Each new row is followed by its nearest point in the smallest flat space through zero that holds the last named rows.

J_350 (6 x 18)
[[ 3.37 -1.98 -0.07 -1.36  1.63 -3.44  3.39  1.64  2.13 -0.29  1.15 -2.51
   0.14  2.87 -4.18 -0.78  2.29  0.74]
 [ 5.59 -1.20  3.25 -0.47  1.11  1.83  3.21  2.28  2.28  1.03  1.75 -1.46
   1.46  1.91 -4.10 -1.18  0.84  0.05]
 [ 1.55 -1.62  3.90 -1.91 -0.79 -0.93  1.17 -0.29  0.88  2.76 -2.63  0.49
   3.04 -0.41 -2.80 -0.14  2.44  6.07]
 [ 0.13  0.79  2.54 -1.74  0.26 -0.11 -2.52  1.37 -0.14  0.80  1.76 -1.22
  -0.45 -0.18 -2.52 -1.25  1.95 -1.08]
 [ 1.31 -1.39  0.04  0.53  1.87 -2.80 -0.55 -0.27  0.00 -2.61  1.80 -3.31
   0.74  0.56 -3.06  2.89  1.45  0.17]
 [ 0.66 -4.71  0.93 -1.43  2.27 -2.37  0.84  3.12  0.28 -1.54 -0.94 -2.53
   2.06 -0.76 -0.18 -2.15 -0.12  3.04]]
New rows:
[-0.23 -3.81  0.23  4.43  0.47 -0.61  0.50  4.52 -1.50  2.09 -0.09 -0.07
  0.34 -2.13  0.94  0.31 -0.55 -0.08]  [ 0.25 -2.14  0.31  0.31  1.08  0.69  0.19  1.52 -0.24 -1.21 -0.37 -0.76
  1.12 -1.01  1.41 -0.87 -1.56  0.62]
[ 0.92 -0.15 -0.20 -0.44 -2.30 -0.04 -0.59  0.54  0.18  2.04  1.66 -3.08
  3.34  0.32 -0.40 -1.59 -4.52  0.63]  [ 0.91 -0.95  1.06  0.01  0.50  1.17  0.27  1.14  0.15 -0.11  0.09 -0.34
  0.79 -0.42  0.16 -0.81 -0.69  0.21]
[ 0.24 -1.44  0.57 -0.37 -0.66  0.41  1.37  0.45 -0.40  0.17 -2.49  0.06
 -0.20 -0.27 -0.73  0.78 -1.01 -0.64]  [ 0.48 -0.56  0.08  0.19 -0.01  0.34  0.90  0.06  0.24  0.13 -0.58  0.27
  0.55 -0.01  0.33 -0.10 -0.42  0.77]
[ 0.63 -1.84 -0.39 -0.50  1.02 -0.18  1.49 -4.50 -0.41  0.03  0.37 -2.57
 -4.48 -1.29  1.92 -1.27  0.64  0.02]  [-0.53 -0.11 -1.53  0.14  0.17 -1.09  0.49 -0.16  0.03 -0.58 -0.06 -0.10
 -0.64  0.46  0.52  0.05 -0.15 -0.42]

J_962 (6 x 18)
[[-0.01  0.90  1.88 -0.13  1.10 -1.00  3.19 -1.30 -2.17 -2.81  0.34  1.03
  -2.92  6.12  0.28 -1.25 -0.61 -1.41]
 [ 1.07 -1.26 -0.25 -0.43  2.76 -1.52  0.09 -0.11  1.39 -2.93 -0.51  3.95
  -3.85 -3.23 -0.32 -1.16 -1.47 -1.51]
 [-1.76  0.00  2.27  1.21 -1.88  3.34 -4.07  0.72  2.40  0.36 -1.10  1.80
  -0.65 -1.25 -0.71 -1.30 -0.73 -0.45]
 [-2.22 -1.64 -1.70  0.98 -1.51 -1.60  1.56 -1.37 -2.19  3.76  0.18  4.05
   0.90 -0.49  2.05 -2.90  0.05 -1.56]
 [-0.05  2.35 -0.90  1.28  2.25  0.69  0.86 -0.71  1.75  3.64 -0.55  3.54
   1.34  1.30  0.38 -2.12 -0.18  0.75]
 [-0.88 -4.21 -2.55 -0.96  1.82 -4.24  1.42 -1.64  1.40 -0.09 -1.54  0.07
   0.82  0.36  2.62  2.06  0.24  2.47]]
New rows:
[ 2.15 -2.31 -2.45  2.04  0.96  1.81 -2.48 -1.04 -1.03  0.49  2.16 -1.37
  1.02  2.05 -0.04 -0.18  0.69  1.79]  [-0.07  0.21 -0.29 -0.02 -0.19  0.14 -0.04  0.01  0.22  0.82 -0.07 -1.31
  1.32  0.69  0.17  0.79  0.46  0.99]
[-1.97  2.95  0.90 -0.21  0.94 -2.78 -0.12  2.29 -0.01 -1.97  0.54  2.47
  0.66 -2.31  0.55 -1.16  2.00  0.92]  [ 0.63  0.33 -0.48  0.03  0.92 -0.21  0.20  0.12  0.25  0.03  0.13  1.31
 -0.58 -1.47 -0.27 -0.63 -0.29 -0.51]
[-0.87  0.29 -2.07  2.03 -0.43  2.92  3.09  2.02  2.10  1.37 -2.44 -0.13
 -2.15  3.08  2.65  0.44  1.32 -1.42]  [-0.78  0.59  0.50  0.55  0.33  0.35  0.44 -0.67  0.48  0.89 -0.51  0.84
  0.36  2.80  0.51 -0.63 -0.04  0.54]
[-3.01 -0.42 -0.44 -2.41 -2.24 -1.22 -2.79 -1.40  2.74 -2.91 -2.37  2.25
  1.75  0.80  1.13 -1.37  0.29  0.57]  [-2.27 -2.66  0.82  0.36 -0.78 -0.04 -1.90 -0.69  2.03 -0.35 -1.72  1.32
 -0.49  0.67  1.18  0.07 -0.47  0.81]
[-3.04  1.42 -0.49 -3.09  0.41  0.94 -2.57 -1.31  1.46  1.21 -2.07 -2.56
  1.64 -0.13 -2.47  0.66  2.34  2.11]  [-0.35  0.22  0.14  0.15 -0.42  1.31 -1.84  0.44  2.02  1.08 -0.74 -2.13
  2.07  0.23 -0.11  1.59  0.52  2.12]
[-2.61 -2.54 -1.35 -0.65  1.39 -0.51 -2.47 -1.57 -2.42 -1.38  1.01  2.35
  0.97 -1.94 -2.25  0.30  0.96  1.81]  [-0.66 -2.08 -0.71 -0.18 -0.48 -1.02 -0.58 -0.15  0.20 -0.08 -0.37  0.77
 -0.24 -2.07  0.66  0.10 -0.14 -0.17]

J_801 (6 x 18)
[[ 1.42 -3.87 -2.72  1.04  1.06  2.15 -3.64 -0.57  0.48 -0.60 -1.34  1.42
  -1.84 -0.72  1.37 -0.88  1.36  4.12]
 [ 1.73 -1.26 -0.26  1.54 -0.29 -0.24  1.20  2.49  0.69 -0.94 -4.64 -0.66
   2.47  3.74 -0.37 -0.96  0.39 -0.26]
 [-0.86  0.94  1.89  2.29  0.64  0.85 -1.47  3.67 -1.97  3.02 -0.80 -6.30
  -0.39 -0.98 -2.58 -2.35 -0.36 -2.00]
 [-1.77  1.73  3.94  1.77  0.37  1.48 -1.93 -2.18 -0.58  0.29  0.35 -1.25
   0.54 -0.37 -0.20 -1.81  4.34  0.11]
 [ 1.35 -4.00 -2.55  1.14 -0.27 -2.82  0.64  0.26  2.01  0.35  3.02  2.32
   1.10  0.26  2.01  1.72 -1.31 -0.23]
 [-2.83 -1.13 -1.43 -1.04  0.21  1.71  2.47  1.80 -0.90  2.03  1.28  1.24
   1.55 -5.42  0.34 -0.45 -0.90  3.69]]
New rows:
[ 3.28  2.74 -1.52  1.63 -1.23 -0.65  2.05  1.22 -1.40  1.71  2.19  0.94
 -1.37  0.45  0.05 -2.03 -0.08  0.97]  [ 0.06 -0.03 -0.40 -0.22 -0.07 -0.45  0.37  0.55 -0.07  0.36  0.47 -0.31
 -0.15 -0.24 -0.17  0.31 -0.95 -0.49]
[ 0.84 -1.49  1.42  0.24 -1.25 -0.27 -0.95  2.27  0.86  1.95  2.09  0.58
 -2.85 -2.07  0.72  2.04  4.15 -2.83]  [-0.18 -0.81  0.58  1.37  0.25 -0.86 -1.54 -0.69  0.25  1.05  2.77 -0.76
 -0.52 -0.73  0.41  0.08  0.58 -0.92]
[ 0.26  1.52  0.33 -0.02  0.65  0.86 -2.72  0.02  1.47  5.53  4.17  0.65
 -1.00 -0.45  0.54 -1.86  1.67  1.61]  [-1.11 -0.71  0.71  1.19  0.58  0.37 -2.17 -1.03 -0.31  1.50  3.11 -0.75
 -1.01 -2.48  0.41 -0.46  1.20  0.45]
[ 0.24 -2.79  1.27  3.50 -1.26 -3.32 -0.38  0.08  0.80  1.68 -1.31  3.09
  3.20 -2.65  1.05  0.27  0.49  4.02]  [-0.60 -3.54 -0.57  2.18  0.04 -0.21  0.96  0.59  1.23  0.71  0.71  1.96
  3.21 -0.98  1.74 -0.54  1.85  2.32]
[ 0.17  0.77  0.30  4.36 -1.29  0.20  0.12 -4.00 -1.09  0.19  1.15 -0.80
 -0.66 -3.73 -1.91  0.57  0.88  1.66]  [-1.30  0.15  1.15  0.62  0.39  0.74 -1.38 -1.33 -0.36  0.82  2.00 -0.20
 -0.47 -1.95  0.30 -0.53  1.59  0.69]
